The rows of each matrix lie in a flat space through zero, up to rounding. After each matrix: how many dimensions does the smallest such space have?
In the rows, zero is written as 128.

[[ 90 127 158 116 112 138 136 122 144 124 111 137 120 126 149 126 123 108
  119]
 [127  85 145 109 125 116 146 137 112 119 111 142 120 139 103 137 143 140
  158]
 [158 145 103 155 145 111 125 133 145 132 130 106 116 124 125  76  99 103
  162]
 [116 109 155 145 135 145 110  97 158 159 114 126 163 140 121 141 122 131
  130]
 [112 125 145 135 140 130 106 135 108 140 137 151 133 154 108 167 139 138
  134]
 [138 116 111 145 130  98 115 112 115 179  94  91 123 121 116 123  97 111
  161]
 [136 146 125 110 106 115 119 136 117 112 153 131 126 116 122 145 146 140
  107]
 [122 137 133  97 135 112 136 131 110 128 128 136 137 146 114 167 153 170
  134]
 [144 112 145 158 108 115 117 110 130 139 115 134 115 106 108 140 109 197
  145]
 [124 119 132 159 140 179 112 128 139 148 132 119 164 135 124 133 116  76
   99]
 [111 111 130 114 137  94 153 128 115 132  80 126  97 150 129 131 126 131
  159]
 [137 142 106 126 151  91 131 136 134 119 126  57 123 130 133 106 115 107
  152]
 [120 120 116 163 133 123 126 137 115 164  97 123 112 124 123 141  90 118
  151]
 [126 139 124 140 154 121 116 146 106 135 150 130 124 139 120 145 122 132
  161]
 [149 103 125 121 108 116 122 114 108 124 129 133 123 120 121 144 149 139
  109]
 [126 137  76 141 167 123 145 167 140 133 131 106 141 145 144 149 119  53
  133]
 [123 143  99 122 139  97 146 153 109 116 126 115  90 122 149 119 116 114
  154]
 [108 140 103 131 138 111 140 170 197  76 131 107 118 132 139  53 114  99
  127]
 [119 158 162 130 134 161 107 134 145  99 159 152 151 161 109 133 154 127
   87]]
  14

[[103 154 142  90 130 126 103  69  96 139 101 154  92 137 156 134 124 134
  122]
 [154 121 110 135 141 126 127 155 137 123 156 127 145 124 130 151 133 130
  128]
 [142 110  77 134 144 135 123 156 119 148 130 128 148 107 156 147 108 154
   93]
 [ 90 135 134  83 122 134 138 121  95 185 144 112 151 161 136 119 104 127
  116]
 [130 141 144 122 124  95 120 151 149  93 124 129 151 121 132 136 127 127
  123]
 [126 126 135 134  95 129 145 112 133 131 155 118 179 139 163 141 127 111
  129]
 [103 127 123 138 120 145 102 166 165 115 150 135  98 100 139 162 104 128
  109]
 [ 69 155 156 121 151 112 166 138 113 153  82 126 130 153 165 154 115 128
  140]
 [ 96 137 119  95 149 133 165 113  54 169 118 150 121 131 120 116 159 138
  133]
 [139 123 148 185  93 131 115 153 169  74 135 119  97 107 116 128 138 116
  134]
 [101 156 130 144 124 155 150  82 118 135  26 100 112 126 147 157 106 100
  137]
 [154 127 128 112 129 118 135 126 150 119 100 147 139 133  82 120 149 122
  131]
 [ 92 145 148 151 151 179  98 130 121  97 112 139  26 128 135  94  91 132
  138]
 [137 124 107 161 121 139 100 153 131 107 126 133 128  94 125 166 131 128
  133]
 [156 130 156 136 132 163 139 165 120 116 147  82 135 125  99 121 144 120
  136]
 [134 151 147 119 136 141 162 154 116 128 157 120  94 166 121  81 133 149
  154]
 [124 133 108 104 127 127 104 115 159 138 106 149  91 131 144 133 138 126
  105]
 [134 130 154 127 127 111 128 128 138 116 100 122 132 128 120 149 126 116
  104]
 [122 128  93 116 123 129 109 140 133 134 137 131 138 133 136 154 105 104
   98]]
  17

[[143 159 161 134  90 166 149 101 133 142 169 106 108 156 112 106 135 140
  118]
 [159 129  92  80 121  90 129  66  97 149 106 103 148  79 153 143  97  91
  102]
 [161  92 124  57 150 142 154 117 167 177 147 173 155  33 147 150  83 110
  129]
 [134  80  57 100 211 153 153 103 108 156  89 103  93  85 128 164 141 158
  106]
 [ 90 121 150 211 124 134 156 195 130 107 182 137  99 187 153 108 207 161
  111]
 [166  90 142 153 134 188 116 153 183 139 113 138 121 165 115  86 174 135
  102]
 [149 129 154 153 156 116 194 101 111 170 149 133 109  88  93 160 161 190
  157]
 [101  66 117 103 195 153 101 144 107 142 103 120 109 109 166 109  82 141
  146]
 [133  97 167 108 130 183 111 107 156 133 179 162 156 145 107 168 148 127
  108]
 [142 149 177 156 107 139 170 142 133 152 136 146 136  94 118  85 112 159
  147]
 [169 106 147  89 182 113 149 103 179 136 186  95 105  99 152 140  88 106
  147]
 [106 103 173 103 137 138 133 120 162 146  95 168 169  58 134 172 156 127
   78]
 [108 148 155  93  99 121 109 109 156 136 105 169 149  96 137 146 133 110
  104]
 [156  79  33  85 187 165  88 109 145  94  99  58  96 143 130 155  59  92
  170]
 [112 153 147 128 153 115  93 166 107 118 152 134 137 130 152 112 118  96
   98]
 [106 143 150 164 108  86 160 109 168  85 140 172 146 155 112 158 198 159
  100]
 [135  97  83 141 207 174 161  82 148 112  88 156 133  59 118 198 161 169
   83]
 [140  91 110 158 161 135 190 141 127 159 106 127 110  92  96 159 169 185
  156]
 [118 102 129 106 111 102 157 146 108 147 147  78 104 170  98 100  83 156
  207]]
  15

[[163 126  81  87 176 137 184 112 102 139 143 133 145 120 115 163 100 137
  126]
 [126  30 116  76 138 127  99  85 144  86  46  83 149 160 120 117 157 148
   89]
 [ 81 116 119 178 122 138  82 126 135 120 111 111 121 116 123 110 149 130
  126]
 [ 87  76 178 215  76 145  68 143 122 135  92  70  89 163 123 181 104 145
   74]
 [176 138 122  76 243 133 172 154  39 103 137 224 126  79 138 232  59 137
   62]
 [137 127 138 145 133 145 172 113  89 167 150 131 112 139 126 190  70 138
  106]
 [184  99  82  68 172 172 104 127 106 113 100  99 166 171 126 174 179 121
   88]
 [112  85 126 143 154 113 127 138 124  98  99 129 110 103 116 148  85 156
  100]
 [102 144 135 122  39  89 106 124 171 142 130  56 148 134 112  75 166 108
  181]
 [139  86 120 135 103 167 113  98 142 148 106  70 134 194 125 135 158 133
  114]
 [143  46 111  92 137 150 100  99 130 106  65  73 147 177 120 150 155 143
   82]
 [133  83 111  70 224 131  99 129  56  70  73 171 146  87 130 199 117 135
   47]
 [145 149 121  89 126 112 166 110 148 134 147 146 141 125 132  85 136 122
  165]
 [120 160 116 163  79 139 171 103 134 194 177  87 125 146 115 126 110 123
  172]
 [115 120 123 123 138 126 126 116 112 125 120 130 132 115 125 137 122 129
  119]
 [163 117 110 181 232 190 174 148  75 135 150 199  85 126 137 220  49 164
   67]
 [100 157 149 104  59  70 179  85 166 158 155 117 136 110 122  49 117 118
  202]
 [137 148 130 145 137 138 121 156 108 133 143 135 122 123 129 164 118 123
  116]
 [126  89 126  74  62 106  88 100 181 114  82  47 165 172 119  67 202 116
  151]]
  8

[[120  91 131 184 119 154 132 144 201 128  95 136 123 102  94 124  75 165
  170]
 [ 91 188 160 108 154 102 138 107 121 120 151 125 158 140 165 158 205 109
  107]
 [131 160 166  94 127 102 154 116  92 118 120 101 139 131 126 130 160  95
  106]
 [184 108  94  81 110 132 111 121  69 135 163 122 111 130 130 132 110 107
  136]
 [119 154 127 110 143 113 137 117  94 111 154 120 124 121 145 138 161 102
  117]
 [154 102 102 132 113  99 137 120 125 155 104 134 112 164 125 106 113 141
   89]
 [132 138 154 111 137 137 103 104 115 132 150 134 166 132 160 151 138 129
  159]
 [144 107 116 121 117 120 104 125 117 161 114 152 133 176 146 108 116 151
   96]
 [201 121  92  69  94 125 115 117  91 163 144 101 137 155 123 133 128 111
  128]
 [128 120 118 135 111 155 132 161 163 125 119 121 111 108  89 126 112 132
  141]
 [ 95 151 120 163 154 104 150 114 144 119 119 116 134 124 143 123 155 127
  114]
 [136 125 101 122 120 134 134 152 101 121 116 110 103 122 107  96 117 112
  106]
 [123 158 139 111 124 112 166 133 137 111 134 103 114 108 103 148 162 100
  119]
 [102 140 131 130 121 164 132 176 155 108 124 122 108  97  89 123 128 121
  134]
 [ 94 165 126 130 145 125 160 146 123  89 143 107 103  89 112 134 163  94
  118]
 [124 158 130 132 138 106 151 108 133 126 123  96 148 123 134 136 160 113
  129]
 [ 75 205 160 110 161 113 138 116 128 112 155 117 162 128 163 160 219 102
  113]
 [165 109  95 107 102 141 129 151 111 132 127 112 100 121  94 113 102 116
  126]
 [170 107 106 136 117  89 159  96 128 141 114 106 119 134 118 129 113 126
  125]]
  8
